The rows of a group lie close to one hidden flat surface of 10 dimensions, which may be shifted away from zero. Surfaces can cross.
In the rows, 128 means zero.
Known rows, each followed by its group:
[134 119 137  77 144 121 168 147 121 121 150  96 161 118 108 151 151 137
 134 129]
B
[ 90 137 149  91 122 111 139  56 147 147 141 188 120 114  84 141 141 137
 109  68]
U
[172 166 111 116 122 100 111 131 102 101 128 148  92 123 125 101  77 162
  61  99]
B
[113 109 124 176 154 116 126 170 139 153 105 117 125 180 140 148 134  84
 201 178]
U
[159 118 105 147 101 165 100  82 152 119 108 160 173  90 112 128 152 143
 175 107]
J
[108 144 122 130 114 159 102  92 143 124 122 160 131 139  99 143 129 120
 144 114]
S
[ 96 128 160 108 141 108 169 108 142 150 137  96 139 115 139 122 144 130
 117  99]
Q
[165 132 140  95 138 107 156 147 123 140 110 125 117 102 182  91 134 144
 144 169]
Q
[ 98  97  95 151 118 165  81 119 108 136 134 119 175  94  48 146 195 124
 165 144]
G
[133 128 120 111  81 168  93 118 105 108 122 182 119  67  94 115 135 171
 109 160]
T
[113 132 172  98  72 165 137 118 151 107 117 182  88 130 124 187  74 144
 108 166]
S
[166  93 115 127 123 145 133 140 138 104 130 168 127 170 144 171 116 102
 133 161]
S
[ 71 133 159 139 103 153 129 141 142 133 136 142 107 111 126 134 107 142
 157 155]
G
[108 173 114  68 186 105 106 126 102 152 145 102  95 193 130 107 154  71
 140 156]
B
[128 148 119  89 129 119 121 133 111 119 165 121 129  78 103 106 134 166
 134 114]
G
[188  91 127  84 134  78 178 119 147 125 184  51 172  54 143 148 149 159
 132  68]
J
[122 136 149 114 166 126 187 167  98 144  75 121 173 133 140  74 172 138
 135 156]
Q
[167  76 136 147 113 142 149 105 171 145 105 126 155 121 182 155 151 104
 172 150]
J
[148 111 127 117 113 116 126  98 157 134 158 148 110  92 165 127 123 139
 150 113]
J
[106  70 137 148 163 125 170 106 119 176 104 105 151 145 196  83 208  79
  93 146]
J
[112 148 120 113 129 126  85  88 112 161 112  95 115 105 119 103 171 113
 119 140]
T
[137 100 128 182 112 128 135 133 135 130 115 144 121 112 173  99 118 138
 117 125]
Q
[120  77 109 181 146 119 155 162 119 114 172 134 137 136 170  91 131 126
 119 105]
U
[178 122 121 118 103 125 120 114 130 116  88 154 148 111  79 171 125 146
 116 126]
G
[120 123 166 127 120 135 163 139 149 137  88 123 144 136 130 161 121 129
 151 151]
G
[134  77 165 108 132  60 186 161 102 146 119  92  99 123 122 171 129 129
  13 144]
B
[183 149  87 125 131 149  92 195  88  92 121  59 161 115 108 121 125 146
 155 170]
Q
[ 77  96 148 187 132  87 156 128 146 155 159 141  92 110 168  96 113 134
 101  81]
Q
[109  99 118 116 131 161 111  96  99 165 118  99 149  81 152  69 223 114
 117 169]
B
[133 131 127  95 119  96 110 111 167 136 211 108  86  82 155 148 101 135
 193 108]
S
[159 119 116 125 152 119 156 126 131 118 107 194 150 170 124 125 133 120
 141 116]
Q
[ 89 131 127 170 115 188  96 124 135 130 116  85 158 132 133 120 146 112
 163 144]
S
[ 61 125 107 168 130 113  37  88 123 191 139  61 101 110  76 147 185  77
 156 140]
G
[125 107  88 146 144  84  72 146 113 146 168 151  69 145 106 148 135  91
 154 162]
T
[111 161 136  91 113 136  99 105 143 125 156 109 104 114 110 155 108 131
 150 125]
U
[121  95 110 153  92 186  95 115 137 117 130 124 177  92  83 161 162 136
 170 140]
Z
[160 143 145 124 139  88 177 124 147 118  99 205 118 160 133 131  83 142
 108  88]
G
[174  58  81 109 125 199 110  66 147 113 180 166 150 146 222 107 189  72
 149 153]
J
[111 124 119 134 130 169 145 138 114  89 147 130 168 153 104 132 126 134
  92  97]
Z
[145 125 132  94 119 146 128 118 146 108 161 145  96 160 164 161  97 106
 130 148]
Z
[182 130  97 104  99 174  64  54 152 138 119 148 117  96 190  95 161 110
 180 163]
J
[137 144 109 186 117 156  93 142  99 122  71 152 117 137 154  65 119 137
  95 158]
Z
[140 197 125  67 120 114  70  20 165 167 104 149 110 105  94 140 145 117
 180  94]
S
[169 127  90 111 113 176  75 118 138 103 157 117 134 134 144 149 129 108
 185 160]
U
[ 58 120 119 164 152 146 118  87 126 162 136 153 138 130 142  63 187 103
 139 103]
Q
[108 142 129 122 139  94 118 141 125 142 141 135  95 132 107 137 115 126
 145 134]
G
[105 170 173  81  86 168 102  60 164 156 100  91 105 101 154 148 127 119
 137 154]
T
[140 157  98 132 143 151 129 156  67  74 156 105 139 147 148  51 107 151
  19  88]
Z
[125 115 154 114 109 133 152 118 147 136 137 137 112  86 177 107 125 147
 137 142]
Q
[ 90  59 138 143 109 151 146 104 159 141 180 142 138  80 159 127 165 130
 158 128]
U
[174 128  73  88 127 142  72  93  99 103 160 137 134 135  81 148 156 110
  95 121]
B
[136 159 146  96 164  85 181 129 115 134 105 144 141 135 126  89 129 148
  98  89]
Z
[ 88 101 124 190  90 214 105 137 117 113 100  96 196 103  90 133 162 138
 134 151]
Z
[130  78 139 132 118 113 155 137 143 144 123 214 119  99 127 140 141 143
 169 162]
G
[ 95 157 188 144  88 159 168 167 143 101 100 123 122 125 133 147  52 173
 102 136]
S
[120 139 116 132 134 104 143 133 123 102 181 201 100 113 142  74  89 167
 103  69]
Q
[119  80 141 142 102 170 151 102 147 132 122 115 185  81 130 139 175 140
 144 125]
J
[ 87 157 129 171 115 117  86 100 147 148 122 162  88 126 118 115 102 127
 145 101]
J
[ 73 121 165 130 100 174 160 132 151 105 161 145 134 109 139 132 100 158
 133 116]
T
[106 131 138  92 139  83 151 109 138 135 185 124 114  97 105 136 123 149
 116  71]
U
[175 172  91 190 126  86  58 163  90 134  58  98  97 133 102 101  98 135
 101 137]
Z
[ 87 153 136  68 161 136 151 152 100 121 171  95 144 133 107 107 151 135
 130 132]
B
[187 109 120  94 138 133 167 153 126 116 102 143 195  97 111 132 164 154
 191 151]
U
[136 142 114  73 120 105  95 115 105 122 189  91  86  82 122 119 125 145
  83 118]
B
[109 118 132 189 125 147 113 119 150 153 106  60 146 133 167 123 141  99
 156 128]
J
[100 189 131  96 103 149  81  77 109 129 123 134 100  87 102  87 124 159
  81 105]
T
[131 119 118  79 146 141 148 120 124 127 159 159 159  93 128  99 175 141
 179 138]
Q
[ 74 192 176 148 120 173 151 101 152 120  86 122 137 166 160  94  85 134
 102  86]
G
[ 97 111 164 144 116 111 165 146 163 131 137 176 102 143 119 181  84 133
 155 127]
G
[129 112 127 138 121 144 124 138 153 121 139  66 156 140 112 192 126 107
 173 132]
S
[109 105 122 136 136 146 124 129 124 151 137  80 157  90 147  97 187 120
 170 150]
U
[ 73 113 130 182 126 144 111 122 144 138 143 137 103 163 146 132 122  93
 135 130]
U
[114 131 123 138 179  85 156 133 137 161 125 144 137 137 150  82 156 115
 188 108]
B
[107  92 144 140 118 132 166 149 144 111 158 138 140 129 115 167 112 138
 130 114]
S
[112 186 134 123 119 132 121 127 125  97 136 155 110 139 101 116  68 161
 101  80]
S
[107 128 110 131 129 144 108 129 122 114 180 108 136 111 121 115 135 133
 142 106]
U
[151 130 119 127  91 145  67  89 135 134  64 179 115 154  49 214 127 101
 130 169]
T
[209 169 111  87 140 145 128 153 109  93 100 128 126 158 190  86 105 131
 126 168]
T
[147 170 126 125  96 139  77 102 116 130  80 137 100 107 115 114 108 145
  95 143]
G
[102 186 154 166 114 136 117 167 117 117  66  93 124 156  83 142  73 148
  99 129]
Z
[181 129 109 101 151  96 131 138 124 127 150  66 130 126 157 128 135 114
 126 122]
U
[164 150 134 117 119 155 121 134 113 120  90 118  99 153 210  87 109 116
  84 185]
Z
[132 143 130  67 171 111 174 155  87 117 142  97 161 134 103 107 156 141
  86 115]
B
[162 111 113 117 133 132 120 157 103  99 133 161  85 201 159 150  98  92
  71 177]
S
[170 167 113 103 110 178  98 125 140  87 109 170 133 162 118 158  92 127
 172 150]
B
[ 83 156 160 120 142 149 158 146  94 132 120  38 151 114 152  70 146 145
  63 120]
Z
[199 130  75 121 139 151 102 118 102  97  82 175 180 166  72 143 156 114
 122 129]
T
[ 95 112 111 136 128 144 113 130 113 126 173 143 126  96 123  91 151 140
 134 127]
T
[117 136 144 133 115 149 147  89 142 126 114 150 140 122 149 104 124 141
  96  91]
Q
[ 62 111 137 176 131 147 141 162 126 128 151 135 142 121 119 107 131 140
 154 127]
U
[149 135 121  90 124 130 143 140 127  89 162 157 139 121 101 145 105 156
 130 109]
B
[ 55 133 131 145 122 144 102  97 139 139 168 151 103 132 116 120 128 115
 138 103]
T
[144 161 141  85 146 134 164 126 113 111 112 130 140 155 152  96 119 137
  81 115]
Z
[162  75  77 109 158  72 119 135 107 141 193 155 119  91 118 115 180 124
 154 127]
T
[143  91 142 146 105 151 159 138 161 108 157  88 148 110 195 140 107 134
 138 120]
J
[143 130  72 127 151 122  84  73 120 123 144 154 156 161  65 145 165  95
 124  66]
J
[105  79 158 104 134 112 198  95 157 166 137 216 145  62 162  84 182 156
 180 126]
Z
[142 168 139 115 109 118 110 135 138 112 115 194  67 152 130 141  60 139
 135 149]
G
[ 87 164 130  97 124 140  91 103  98 123 133 123  94 168  72 156 119 109
  48 126]
S
[143 121 149 131 148 137 216 127 128 113  82 200 181 143 163  69 136 156
  95  90]
T
[ 83 101 148 143 105 166 148 132 135 119 153 130 149  98 122 132 133 149
 128 124]
S
[108 159 130 141  98 160  87  92 135 133 112 146 118 101 122 102 119 144
 129 120]
J
[133 117 116 140 138 131 130 113 130 130 124 150 146 134 137 107 150 121
 131 110]
Q
[ 99  99 121  76 151 122 146 131  85 137 179  58 161  92  86 129 199 127
  78 121]
B

New rows, each followed by its group:
[118 127 150 126 133 116 160 121 129 138 116 109 137 126 136 125 131 131
  91 102]
U
[ 89 152 106 182 129 155  87 157  98  93 153 103  99 195 128 118  78 105
  61 115]
Z
[133 124 112 131 115 122  96 123 139 125 134 196  97 138  93 159 113 121
 160 141]
G
[142  88 149 132  95 159 128 113 176 128 113 101 138 166 133 241 116  84
 160 165]
J
[115 140  97 152 140 124  85 100 128 136 123 145 138 167  72 150 141  96
 142  96]
G
[ 86 112 144 133  85 209 123 107 133 109 147 117 149  99 138 124 136 141
 109 139]
J
[131 138 113 106 128  80 110  95 146 130 207 161  74  89 137 114 102 149
 133  68]
J
[ 93 111 116 171 109 190 108 127  97 108  97 154 156 149  91 119 151 123
  77 142]
B
[145 130 104 118 123 148  82 104 131 126 145 134  88 157 171 124 128  90
 135 160]
Z
[ 99 138 194 123 102 120 186 113 172 133 122 121 118 103 158 142  81 162
 108  91]
G
[122 111 121 171 112 156 105 107 160 125 125 145 128 160 147 155 114  99
 157 127]
J
[132  76 142 124 141 105 162  93 141 175 108 129 139 112 168 115 192 101
 124 142]
J
[162 110 109 201 123 118 118 127 183 112 126 175 120 178 165 159  71 103
 186  94]
J
[102 116 106 176 158  83 117 121 145 145 198  94 103 134 170  95 120 106
 143  58]
J
[109 136 141 142  93 159 121 125 146  99 152 126 127 121 109 162  81 148
 119 102]
J
[108 148 158 141  86 141  89  93 161 173 104  72 102  45 170 108 133 146
 180 158]
J
[130 149 131 105 122 150 128 145 128 105 138 158 121 133 131 125 104 141
 151 145]
Q
[132 105 121 181 117 172 150 173 118  83 135 154 144 140 178  87  99 148
 106 134]
U
[123 154 104 111 124 137 110 117 109  97 171 187 111 114 115  86 111 161
 106  91]
T
[174 177 101 142 112 111  57  95 138 147 115  34 124  52 151  84 128 152
 158  99]
B
[138 101 107 136 113 165 116 102 151 125 153 114 195  66 109 128 178 147
 209 106]
B
[139  86 161 150  98 107 155 138 162 140  83 155 129 135  94 221 105 128
 140 151]
G
[129  83  97 175 114 168 100  79 160 142 159 141 155  77 190  76 179 122
 199 113]
J
[104 201 125 159 159 119  92 137 115 152  90  55 127 160 130  82 122 109
 147 117]
B
[128 131 160 134 120 124 140  99 152 158  91 102 114 131 178 124 126 113
 114 133]
Q
[169 186 147 134 144  84 138 151 117 145  21 108 131 161 104 132 101 133
 110 135]
Z
[156  61  92 170 153 146 146 141 113 134 133  97 184 115 191  72 198 106
 143 139]
U
[ 78 128 129 156 124 180 148 200  91  86 141 126 181 106  89  92 130 179
 140 139]
Q
[172 111  84 137 158  68 136 110 119 131 159 134 165  76 107  85 161 159
 129  40]
B
[160  76 124 129 121 158 158 113 149 107 132 161 153 163 168 155 137 101
 119 133]
J
[123 158 144 119 112 146 103  65 138 156  51 144 129 147 106 141 150 105
 111 139]
T
[131 134 112 203 112 127 106 150 119 125  59 158 172 109  35 139 128 162
 152 110]
Z
[169 142 145 111  90 179 125 138 131  83  72 187 105 198 130 192  67 112
  91 189]
S
[ 78  94 134 187 137 145 142 136 126 138 126 168 113 167 172  94 135 101
 108 143]
Z
[120 116 127 108 164 129 145 103 127 152 123  96 151 169 153 120 176  79
 126 129]
Z
[152  78 141 135 116 135 183 160 123 100 142 140 142 118 166 128 115 151
  85 135]
Z
[105 126 149  90 105 115 129 127 143 119 197 127  79 102 127 164  89 148
 118 119]
S
[126 160 110  98 139 131 106 156 107 111 171 125 109 106 131  87 122 153
 155 143]
Q
[ 74 143 126 115 140 118  71  58 118 193 121 105  89 115 121  99 193  85
 118 142]
J
[108  90 175 188 104 115 178 150 153 139 103  52 145 109 149 163 106 139
  87 107]
Q
[106 145 116 153 127 194 103 118 110 106 139  93 128 172 195  73 125 101
  75 132]
J
[140 141 159 116 110  97 164 124 148 107 150  79 127 111 125 166  69 163
  65  56]
Q
[137 144 112 152  90 171  74 113 170  94 175 114 100 143 155 168  61 116
 171 115]
J
[160 155 144  89 124 113 118  77 159 152 105  91 117 121 153 148 129 112
 142 124]
G
[ 86 115 114 175 144 149 134 175  97 111 154 137 139 139 134  79 134 138
 120 133]
T
[126 103 168 140 110  98 176 121 161 144 103 175 117 115 139 151 106 147
 122 116]
G
[131 111 118 180 135 120 114 104 155 167 116  81 150  90 175  87 164 118
 179 105]
J
[142 142 140 120  94 150 143 139 139  74 128 139 164 126  48 202  74 172
 105  82]
G
[145 112  98 126 161  69 114  96 118 162 126 203  91 132 129  96 165 107
 127 120]
T
[138 145 128 105 110 180 131 130 142  95 130 175 147 121 130 124 112 153
 178 141]
B
[162 157  67 134 159 150  79 111 103 112 112 136 165 181  91 114 155  96
 139 108]
Q
[ 86 126 151 146 121 152 105 105 136 164  96  68 112 155 150 147 148  79
 118 166]
J
[102 131 155 118  96 152 134 123 130 127 129 163 104  85 154  97 114 164
 116 152]
T
[155 110 103 129 136 148 134 126 120 102 133 128 181 143  96 149 148 123
 127 104]
S
[106 116 133 180 108 151 122 122 118 135  69 173 150 119  93 119 144 142
 108 132]
G
[144 150 120 157 147  90 118 134 146 125 145  88  94 177 164 136  76 102
 116  89]
J
[147 163 123 125 138 105 125 163  96 107 133  76 101 141 147 101  85 142
  57 112]
Z
[129  88 155 149 109 114 171 124 165 125 115 210 123 144 122 178  97 135
 132 117]
J
[158 143 144  68 117 132 131  77 110 156  70 108 155  66 117 102 189 149
  92 144]
J
[219 152 122  91 154  60 132 116 138 149  63 158 101 162 152 136 116 104
 144 145]
Z
[193 124  74  84 120 161  65 132 104 107 151 101 136 105 130 128 160 118
 164 186]
T
[127 116 155 145  97 113 120  92 160 165  84 163  85 112 152 144 120 120
 131 154]
G
[107 131 126 135 119 142 128 107 140 113 142 195 117 147 115 130 108 133
 122  99]
U
[183 136 128  81 112 132 139 131 102 100 106 194  94 132 150 113 102 150
  53 160]
B
[171 135 139 120 120 115 133 116 147 140  95  58 149 106 142 153 129 127
 135 124]
J
[ 91 153 146 108 131 146 117 125 124 131 155  84  90 146 174 106 113 110
 100 143]
Z
[118 125 113 163 129 139 106 113 136 140 116 156 132 126 136 103 144 120
 167 126]
B
[159 105 159 111  88 131 156 142 156 112 143 100 124  75 162 162  92 164
 134 142]
Q
[ 92 115 145 164 132 153 134 150 116 155 100 117 120 131 185  76 153 111
 142 186]
T
[ 96 122 159  97 114 116 131  90 135 171 150 127  73  61 199  68 152 140
 111 151]
J
[157 125  87 103  95 170  81  99  89  87 151 167 122 104  99 117 133 149
  55 124]
B
[145  97 127 129 146 105 174 122 134 135 144 184 143  93 166  74 154 156
 138 102]
S
[146 179 123 111 122 164 121 160 106  80 115 131 141 147 110 115  87 157
 115 133]
Q
[ 99 156 105 108 124 181  66  98 120 118 171  67 127 137 124 125 146  99
 129 129]
Z
[ 80 119 141 188 122 146 104 109 153 152  95 153  97 196 148 152 116  70
 135 151]
J
[ 86 166 159 132 115 162 137 157 126 107 119 106 125 148 116 140  84 144
 118 141]
Q
[172 164 114  87 134 102  99  89 124 135  97 139 114 148  94 153 128 112
 107 114]
T
[161 126  95 144 142  97  93 175  82 132 104 142  93 145 122 112 128 116
 114 186]
T
[177 116 128  85 125 126 144  81 151 128 100 177 156 137 104 177 147 117
 144 117]
U
[164 138 138 150 135  85 128 166 140 136  95 139  72 170 176 139  76 108
 139 169]
Q
[126  48 124 142 130 119 152  91 165 156 170 175 120 112 193 119 172 100
 162 126]
J
[142 171 108 116 160 112  85 128 116 150 106  50 131 169 111 140 147  84
 155 143]
U
[107 157 154 112 121 157 125 171 149 105 114 114 118 198  89 225  72 102
 180 181]
Q
[ 94 132 131 120  96 127  79  91 153 137 176 106  96  92  92 175 110 132
 145 105]
G
[ 90 126 201 100 103 138 193 157 159 132 137  67 143  78 141 164 104 168
 146 143]
G
[107 105 134 140  87 198 127 110 144  94 147 143 158 109 119 145 123 147
 124 117]
J
[ 55 154 120 137 174  96 112 123  92 174 166  56 122  85 141  22 185 129
 121  97]
B
[154 143 105 173 115 132  82 124 135 116 111  96 116 163 132 151  93 108
 113 115]
Q
[123 112 140 179 114 171 170 209 111  56 105 147 153 217  95 189  55 132
  63 136]
S
[187 131  98 134 138 132 100 155 130 116 126  88 120 172 171 145 110  91
 158 168]
U
[ 94 149 132 131 118 185 110 131 134 113 117 155 137 167 111 142 119 113
 170 159]
Q
[ 89  64 146 169  96 167 152 123 156 124 168 164 123 105 181 121 126 132
 133 137]
U
[ 43 184 148 133 123  76  70 101 137 165 159 115  41 135  65 163  82 119
 113  89]
J
[163  81 123 134  85  87 146 160 109  99 135 182 140  54  22 193 106 201
  82 102]
G
[153 101 105 167 139 134 106 145 123 137 149  53 103 147 233  89 133  84
 116 159]
U
[187 100 134  85 156  81 172  97 128 155  90 161 117 165 173 130 162  91
  83 143]
J
[ 38 142 129 114 136 167 124 145 113 105 204 121 135 126  83 120 131 143
 142 111]
B
[124 124 121 127 103 208 114 110 128 112 113 138 174 107 129 114 161 137
 157 153]
Q
[107  98 112 164 142 142 136 162 125 127 153 138 149 119 140  99 147 131
 182 142]
U
[156  83 141 132 129 116 128  73 175 188  81 107 129 142 187 164 178  62
 175 171]
Q
[208 158  75  80 147 135 122 102  99  68 156 156 161 143 115  98 122 146
  65  54]
J
[134 127 131 103  93 120 115 153 109 113 150 137 110  52  79 139 112 189
 116 144]
G
[147  76 129 134 115 128 136  93 165 129 152 138 123 152 157 186 126  91
 121 114]
U
[148 109 111 127 111 104 121  89 159 134 168 148 143  52 112 130 140 162
 174  72]
J
[111 151 126 139 115 171  88 120 117 133 110  92 126 127 140 108 138 116
 127 157]
Z
[158 147 124 119 127 119 120 131 142 116 132 151  94 155 155 134  87 122
 139 135]
S
[ 80 110 157 201  87 160 137 140 166 121 147 137 119  93 174 111  82 161
 156 110]
J
[132 140 127 154 119 101 103 154 132 129 152 131  57 123 176 109  72 135
 133 143]
Q
[ 68 143 122 146 120 112  67  87 147 161 184  80  94  91 106 134 134 115
 157  92]
J
[175 114 141 106 140 127 181 125 139 127  67 149 182 152 120 156 148 123
 135 132]
Z
[126  89 129 111  99 173 136 105 149 104 188 141 131 100 174 132 131 136
 123 126]
J
[119 132 128 124 142  55 114 106 155 158 164 108  83 134 105 177 106 106
 138  86]
J
[155 143 141  95 102 155 140 131 130  98 125 130 136 105 134 136 105 157
 118 139]
Z
[127 119 138  92 141 136 158 118 136 124 147  96 148 145 137 149 144 111
 118 120]
Z
[146  90 125 128 134 107 154 124 128 144 122 136 155  86 135 110 171 144
 138 127]
Z
[195  94 142 100 122 122 179 110 145 130  94 142 152 110 181 127 145 136
 118 140]
J
[149 111 126 108 115 123 106  73 157 164 142 138  98  72 201  92 161 120
 168 151]
J
[141 136 108  98 140 126  97  95 138 141 141 103 142 132  99 161 158 101
 170 123]
U
